The rows of a group lie close to one hidden flat surface of 9 dimensions, which may be shifted away from zero. Surfaces can cross.
Some rows, each with its group after it:
[  7  27  13  -9  -8   5   2   6  -6 -10   4  -2  14 -15   3   3   7  16] -> z_146
[ -4 -14  -3  30   5  10  -8   6  -5  17  12 -18 -11   1   9  10 -12 -15] -> z_440
[ 20   7 -19   4  -5 -21   5  -8 -23  -7   8 -12  -4   3   3  -9  11  -8] -> z_440
[  6  -9  -5  -3   8  -1 -20  14 -13  -2  34 -11  -7  20  18  -2  11  22] -> z_995
[  0   0  -9  -7  -1  -8  12 -14  -2 -17 -13   6  -6  -3  17  -3 -12  -7] -> z_146
[ 21   8   3  -4   3 -32   5  -7 -34 -17  10 -14  -7   5  38 -16   6  30] -> z_619
[ 11  -9   0  22 -10  15  21   3 -11  -3   4   4 -26  -6  22   9 -28   5] -> z_619
[ -5  31  -3  -8  15  14  29 -26  47 -13  -9   5 -13 -10   0  11   6 -14] -> z_995
[ 24  25  10  -4  -4 -16  21  -1   8  26  -9   4   0  -6  -5 -17 -14   2] -> z_412
[  1  -8  -3  -6  -7  29  -5  -7  -9 -18   8  -9  10 -13  17  17  -1 -12] -> z_557
[-20  -7  18  12  33 -56   5  -9 -10  -4  -9 -19 -10   1  -5  -7   1  14] -> z_619
[ -3  -4  13 -12  32 -23  20 -17  -1 -19 -36 -10  24 -18 -19 -10 -30   3] -> z_412
[19 -2 -5  3  0 19 11  9 -5  9  7  4 -4 -6  5  0 -8 12] -> z_557
[ 10 -28 -27 -12 -14 -11   3 -27   2  17  -2  16 -15  19 -10 -12  42 -31] -> z_146
[-23  11  27 -20   8 -10  -9 -10  30   9 -18   0  25  -9 -24   1   0 -15] -> z_791
[-10 -14   8  -7   6   9 -14  -5  11 -26  26  -6   1  15  -5  11   7  -5] -> z_440
[-27 -23   1   2  -3  19   0   1   6 -26 -18  21  -7   4   2  13  -8   6] -> z_146
[ -5  -2  26  15  16 -18   8 -14  15   3   0 -13 -15   8  10  -4 -16  -2] -> z_619
[ -4   5 -13   4 -31  29  -2   7  16  19   6  23 -17   1  11  13   5 -15] -> z_412
[ -1 -19  -5   5  -7   5 -10   5 -14  -4  15   2  -8   8  -1   6  28   8] -> z_146
[  2   6   4   2 -14   0 -12   5   1  -2   6   8  -8  23  24 -10   1  11] -> z_146
[-34 -17   7 -12  19  -7  -4  -8  17  -9 -19  11   2   1  -8   5   3   3] -> z_791
[-20 -29  17  19  17   2   9 -12   7   0 -21   5 -11   1 -11   6  12   9] -> z_995
[-14   6   0 -25  14 -16 -12   5 -10   2 -23  -2  22 -13  12  -7  -9  15] -> z_412
[ -1  -3  -2 -32  16  -8 -11   8   9  45   9  -3  18 -20 -22   0  10  -7] -> z_146
[-18 -12   6  16  20  25 -14  11  36  29  14  -6 -10  13 -15  13  -2  -8] -> z_791
[-16  19  -2 -10   1 -20 -13   2   9  23  17  -7  -8  -5  16   6  28  -2] -> z_557
[  3   8  -9  -5 -19   7  19  -4  -4  -7 -17  20  -2 -17  -3   4   1  -5] -> z_619
[ -5  -8 -15   6  24 -24   8 -18 -19 -42  15 -31  -9  -4  10   8  -8 -14] -> z_440
[ 0  5 -3 -1  3 -6  9 -7 -4 -9 -5 -3  0 -9  2  3 -2 -4] -> z_412
[-16 -14  32  15  10   3 -13 -27   8  -6  -3 -24  -3  10  35   2   1  -7] -> z_440
[ 11  -2   7  -4   9  21  -2  28 -27   7  24 -13  13 -33  -4  19  -3  30] -> z_146
[ -7   0   5 -16   6 -14 -17  12  -6   6   0   5  12   2  -8  -6  18  24] -> z_412
[ 14  36  16 -17  -3 -22   8   6 -15  -2 -12  -6  23 -22   8 -13 -18  18] -> z_791
[  8  12 -15  28 -28  24  -1  -1   6 -13   3   0 -11  21  10   1 -12 -27] -> z_557
[ 17   5   3  11 -11   0  -8  13   0  23   5  -1  -2  18  10 -16 -20   1] -> z_791
[ 23  16   4  12  16  16  -5 -16  30  23  24 -32   6  15 -16  -7  18 -28] -> z_791
[ -3  10  -2 -14   1 -22  -6  -9  -4  -9   8 -13   8  -6   1  -1   2 -17] -> z_995
[ -3 -19  -1  -3  11  -1  -5 -14  -6 -24  -1  -6  -3  13  28  -3  -8   4] -> z_619
[ -7 -14 -10  -8   2  -6  -7  -5  10   1 -13  16  -2  24  -9 -13  18   2] -> z_557
[ -1   4   5 -14   6   9   0  -2  10  -9   2   8   3   2  -4   0  18  19] -> z_995
[-34   7 -21 -55  17  14 -18  17  20 -41  13  15  17  -8  -2  21 -17   8] -> z_995
[ 11  27   2 -27  -5 -15   1   7   9  23  -8  19  11   1 -15 -19  32  23] -> z_557
[ -3   8   4  27   9  -7  -3 -17  -1 -31   5 -31 -11  20  40  -3 -35 -15] -> z_146
[ -9   2  -8   9  -6  -7  10 -18  10   0  -9   0 -15   1   5   4   2 -29] -> z_440
[  4  25  10 -20   4  16  17   6  11 -11 -28  16  23 -25 -19   0 -10  21] -> z_791
[ 13   1   6   3  -2 -10   3  -7  13  20  -1   2  -4  15 -14 -14   3  -9] -> z_412
[ -2  -6  -1   7  19  14   5  19  -9  -5   6   0  -8  -7  10  10 -12  34] -> z_791
[  7 -13  12   1   0  22   3  -6   4  -9  -7   3   9   0 -15   1   6   6] -> z_995
[-14  16  -7  17  -7   7  -6  15   2  -9   3  -1  -6   2   8  10  -8   1] -> z_557
[-39 -29  -3 -15 -15 -10 -20  14  -2   2  -4  22   0  -4  -9  13 -13 -16] -> z_995
[-18 -30  -3   8 -12   9 -12   4   7  10   7   7 -10   9  -5  11 -16 -27] -> z_995
[ 19  -5   0 -11 -23  18   4  -2   4  -1  -9  29  -2  17   2 -13  12  13] -> z_791
[  4   7   9 -34  15 -19 -23  -1   4  17   1 -14  34   1 -15 -16  13   1] -> z_146
[  7 -17  -6   0 -11  37   6   8   6  17   5  20 -12  -4   7  11  -6   3] -> z_557
[ 15 -19  -7  -6   1  14  -8  -2 -22  -8  12  -7   3   3  16   0   6  10] -> z_557
[-11  18  20  -9   6 -11  -5   3  -6  -5   1  -9  11 -20   9   8  12  20] -> z_440
[  2  21   6 -21 -10  23   5  -5   9 -13  -5   6  16 -18  13   8  -5   1] -> z_619
[  6   6  13 -21  -2   8 -13  -4   3  -9   5 -13  36  -9 -25   0   0 -13] -> z_995
[ -1 -35  18  14   2   3   0  11 -10  -5   3  15 -23  24  21  -6 -17  37] -> z_619
[ -2   5  13  13  15   9  -4  12   8  12   5 -17   6  -6  -2   5 -31  -4] -> z_791
[ -3   7 -12   7 -13  22   3  12  20  19   8   9  -1  -8 -32  13  -3 -26] -> z_440
[ 13  22  10   3 -13  -3 -15  -3   2   7  23 -16   7   9  -4  -4  35  -4] -> z_146
[  5 -18  -1  14  26 -24   3  -6 -27 -23  15 -27  -7   5   2  -2  -1  10] -> z_412
[-18  22 -10   4  10 -24   5 -11  -5 -15  14 -22 -11 -20  11  18  19 -15] -> z_412
[  2   0  13  -5   5   5 -29  14  -1  13  24 -12   8  15  11  -3  12  18] -> z_619
[ 14  -5  -7  -3 -28   7  21 -11  -6 -10 -13  27 -14   1  12  -4   2   1] -> z_995
[-10   9   2  -2  14   1  14  -2   3  -6 -12  -8   7 -28   0  12 -25  -6] -> z_412
[-12  -1   7   2   8  18   5  -7  15 -11   4  -6 -12  -5  33  14 -26  -6] -> z_619
[ -2   6   3   3  14   2   1  -1  14   6  -6  -8   6   1  -5  -3 -10  -3] -> z_791
[  5  24  -1 -17  -3 -33  -1  -9   7  16  -8   1   2   4   4 -17  17  -3] -> z_412
[  2 -28 -16  -1  -5  12  -4 -11   5   5  -4  14 -13  24   6  -6  10 -11] -> z_557
[ -7  15 -13  18 -13  15  18   1  23 -12 -27  23  -9   8 -13   1 -18 -13] -> z_557
[-11   0 -11   7 -10 -12   0  -6   9  11   0   9 -20   8   5   3  12 -15] -> z_440
[-12   7  -2   1   2 -29   0   1  -3  14  -4  -1  -4  -6 -13  -2  20  -2] -> z_619
[  2  12   2   9 -12  20   5   6  11  11  12   0  -4  -9  -8  14  -5 -15] -> z_440
[-31  -8  -2  10   5   3  -7  -7  32  10   2   0 -13   6 -11  16   1 -32] -> z_440

New rows, each followed by its group:
[ -6  16  29 -16  16  -9  10  12  22  25 -22  10  21 -19 -36  -7 -16  17] -> z_412
[ -2   3   2 -13  20 -22   5  -8  -7  -5 -25 -10  15 -12   9 -11 -23   4] -> z_412
[ -4   5 -14  -5  -7   5   7 -15   5  -3 -20   2   0 -10  21   1 -19 -23] -> z_412
[  1  21  12 -26   3 -37  15  -2   5   9 -26  21   8 -10 -16 -19  10  24] -> z_412
[  5  12   1 -37 -19  13   4  -5   7  12  -6  26   9 -20   4   3  29   9] -> z_557
[  1 -10  -4  10  -8   9  -2  10  -6   9   6   6  -9   2   1   4   1   4] -> z_619
[  9  23  -4  -7  -9  -4  26 -15 -17 -48   9  -4   2 -28 -15  15  27   3] -> z_412
[-20  -1  13 -12   4 -16  -5 -10  17   2 -24   7  10   5  -7  -8 -11 -13] -> z_791
[  9  16  -7 -29   0  17 -24   8 -19 -19  24 -14  19  -7  44   4   9  23] -> z_619
[  1  19  15 -11 -20 -22  28 -38   9 -11 -20   3  -8 -20  22   0 -19 -35] -> z_791
[-19   6   6 -11  19   1   0   5   9 -11   6  -6   6 -18  -4  16  -5   6] -> z_995
[  1   3   8  -8 -18   1   9 -24  23  -4 -36  14  15   6  -9 -14 -27 -38] -> z_791
[-20  36 -17   2   7 -28  21   6   6   9  -3  -5 -11 -38 -12  18  -3 -15] -> z_440
[-11 -19  -3  14  -3  -4  -3  17  -8  13   5  13 -24   8   7   4   3  15] -> z_619
[  2  24   9 -11   0 -19   9  -2  13  19  -7   4   2  -8 -10  -8   5   0] -> z_412
[ 37  17  -1 -13 -26   0  -2  -2 -17  -5   6   7   6  17  21 -22  12  15] -> z_146
[-24   8  26 -22   6  12 -14  -2  37   3   1  11  -3  10  27   4  -5  12] -> z_619
[  5  -3  -3 -11 -16   3   3  -3   8   7 -12  22   0  10  -7  -9  10  -1] -> z_412
[-14   8  -3   1  30 -14  11  11  -1  14   3  -9 -14 -26   8  13  -9  17] -> z_557
[ 15   8   3 -18 -32  25 -14   9   9  19   0  23  18   7 -20  -7  26  -1] -> z_619
[ 14  12  -1 -24 -22  12  -1   5   5  -1   6  23   3   9   0  -7  19  14] -> z_995
[ -7 -11   0   2  -1  -5  -8  -2  11   9 -10  12  -6  22   3 -11  -4  -3] -> z_791
[ 26  33 -13   2 -22  -4  18  -3  -3  -3  -6  10  -7   3   8 -14   6   2] -> z_557
[  7  27   3 -12 -11 -12   8 -18  11   3  -8   1   5  -5   1  -7  14 -14] -> z_619
[-17   5 -20  11  -7  -2  22  -1  11   5  -9  21 -37  -7  24  13  -9  -5] -> z_557
[  0 -10 -16   4  14  -8  18 -22  -1  -9  -7 -12 -13  -6  20   3 -30 -27] -> z_146
[ -3   2  23 -11  15 -22   9  10 -24 -18 -14   1  14 -20  -8  -3  -3  45] -> z_619
[ 13 -10  21  10  -3 -15  -1   3  -7  12  -1   1   2  16 -20 -17   9  14] -> z_619
[ 12  -3  -8   0 -14  15 -13  16 -36 -18  23  -4  -1  -3  34   7   6  26] -> z_557
[-12   1  -5   7   2  -4  -1   9  -7  10  -7  -1   0 -12  -5   7   0  -1] -> z_440
[ -9   3  -7  -8   7  -3   5 -26  14   4   1 -13  -5 -15  13  12   8 -33] -> z_557
[-27  18  -4  -7  15 -23   1  13  -9   2  -2  -4  -9 -28  20  16  -2  18] -> z_412
[ -7   6   5   3   1  17  -7   6   5  -3  18 -10   7 -11 -16  18  10  -7] -> z_412
[-33  -4  -8  25   9   1   8  27  -2  18  13   2 -38 -25  22  33 -22  10] -> z_619
[ -5   1  -3  -2   6 -35   5  -4 -26 -10   4  -9 -11 -10  23   0   5  11] -> z_995
[  3  -4  18   4 -14  21  -1   7   4  15   4   2  10 -13 -15  10  -8  -7] -> z_995
[-28  -4  -7 -19   1 -17  -4  10  -4 -11   1  17  -9  -9  11  11  -1  13] -> z_995
[-15  -6   8   2   2   9  -9  10   6 -10  33  -2 -19   4  13  20   1  11] -> z_440
[  2   1   7 -17   6   8   4   6  -5  -9  -2  11   4  -7   1   2  16  37] -> z_791
[ -4  13  -2 -11  11  -9   9   5  12  20  -7   9  -3 -12  -6  -1   7  11] -> z_557
[ -6  12  -6 -15  -3  -2 -10  -5   3   3  -8  -2  14  -6   4   0  11 -11] -> z_412
[-39 -24  15  17  26  -1 -15   4   0   4 -10 -16   1  -9   6  16 -10   2] -> z_440
[  5  11  -4  -4   9  -1  14  -9   9  11   0  -5  -6 -17   4   5  -1  -9] -> z_557
[ -5  -9   4   9   0   4  11  13 -14  -2 -13   5   9 -23 -30  10  -5   9] -> z_619
[-10 -24  -6  11 -50 -50   2  -6 -29  31 -12  29 -36  10  21 -11  15 -17] -> z_995
[ -5  11 -26  -5   1  -9   2 -17  -7  -9  -6 -15   8 -16   0   8  11 -34] -> z_619
[  2  -3  23  10  11 -11   8  -5   0  -4   0  -9  -7   3   6  -5 -14   9] -> z_619
[ -1  -6   3   1  -1  28 -16  17 -13 -14  12  -7  17  -5   3  10  -4  12] -> z_557
[-20  -7  22  -8  14   4  -5  10   5  -7  -2   4   0  -5   8   8 -11  26] -> z_619
[ 12   7   8 -13   6  13   1  -8  13  -6   2   6   7  11  -8  -8  29  19] -> z_995
[ 20  25  -8  21  -4   0   6  14  -6  -6   0  -2  -1  12  -5 -13 -10  12] -> z_557
[-11  12  -3 -10   5  -4   5   2  -6  -5   2  -2  -1 -25  15  14   4  10] -> z_557
[-10   0  -2  10   2  -3   3  -5  -1 -15   1  -6 -12   2  19   7  -8  -4] -> z_146
[ 17  -8  -5  -4  -2  -3   7 -14 -17 -26  -2  -3   8   5  -5  -8   7   1] -> z_412
[-49   9   0 -29  21 -16 -52  18  12  26  -5 -13  31  -7   8   5  20   3] -> z_412
[ -2 -22  16  -7   7   4  -7  10 -26 -20   0   1   9  -4  12   2 -17  31] -> z_791
[  2  18  14  -8   2   7   2  11   8  12  -3  -1  17 -19 -12   4  -9   7] -> z_412
[  8 -16   0  -3 -15  18 -11  12 -10 -13  24  10  -5  17   5   2  10  16] -> z_440
[ -4  19  -8   2 -29  42  24  -1  14   8   5  17 -22 -38  28  34 -17 -21] -> z_557
[ 2 -8 -5 -2 -2 16 -1 -4  9 -3 -9  6  5  8 -9 -2  1 -7] -> z_557
[-21  25  -4 -19  12 -13  14  -9 -12 -38 -10  -9  16 -44  -1  21   9   4] -> z_412
[-22 -11  15  16  16  -5 -21   3   2  12  10 -24  -1   2   9   9   3  -3] -> z_440
[-10  -2  15   8  -2  -1  -9   4  -8  14 -10  -3   3  -6  15   2   7  12] -> z_440
[-24  -3 -15 -33   4 -17   5 -34   7 -28 -55  16  20  -6   5 -10   0 -20] -> z_412
[  1  23  -4  14 -18  12 -14  11  -1  -2  17  -8  -1   6  12   6   4  -6] -> z_557
[ -2  13  -4  -1   3  -3  -1   8   3  -5  -9   3   7   3 -11  -5   4   9] -> z_557
[  9  15   7   9 -14  18   9   1  -3 -12   8  -2  -1 -12   8  11  -2   2] -> z_146
[ -2  24  13 -18  15 -31 -14   1   6  17  13 -12   6   3   1 -10  35  21] -> z_791
[  5  12  11  -5   3   3   5   2   4   4   5  -4   2 -10   4   3  -3   9] -> z_791
[-14   5  11 -28 -14  29 -19  20  -6 -15  -4  19  31 -18  -7  14  16  26] -> z_557
[  9   3  -2   7  -9  11   8  -1 -15  -6  17  -7   0 -19  -8  16  28   1] -> z_146
[ -6  -4 -20   9   7 -19  12 -14   7  -8 -18   8 -19  16   4  -9   0 -10] -> z_557
[  2   8   7 -12   6  -9  -3   0 -13 -19   6  -9  18  -9 -15   1  21  12] -> z_412
[ 14  -5  -1   9 -19  21   3 -14   6  -2  -2   3   1   8  -3  -2  -1 -23] -> z_440
[-25  -6  -8  16  -8   8 -27  18   6  16  24   1 -22  17  21  14  12  -2] -> z_557
[-42   5  33 -15  25   0  -1  12  14   2   8  -4   2 -41  -1  34  -1  23] -> z_791
[ 15  10  -4 -17  -4   8  -4  -9   2  15 -31  -2  27  -7  21 -18 -31 -16] -> z_412
[ 18 -25 -14  -9  -9  25  19  -7 -29 -30 -10  15   4 -18   2   6  -6   9] -> z_146
[-18  25   7   0  30 -21   9  12 -12  -1   3 -28   4 -45  15  19 -24  14] -> z_412
[  8  17  10  -5  -9   1 -11  -3   9  -1   3  -5   9  17  13 -14  -7  -2] -> z_146
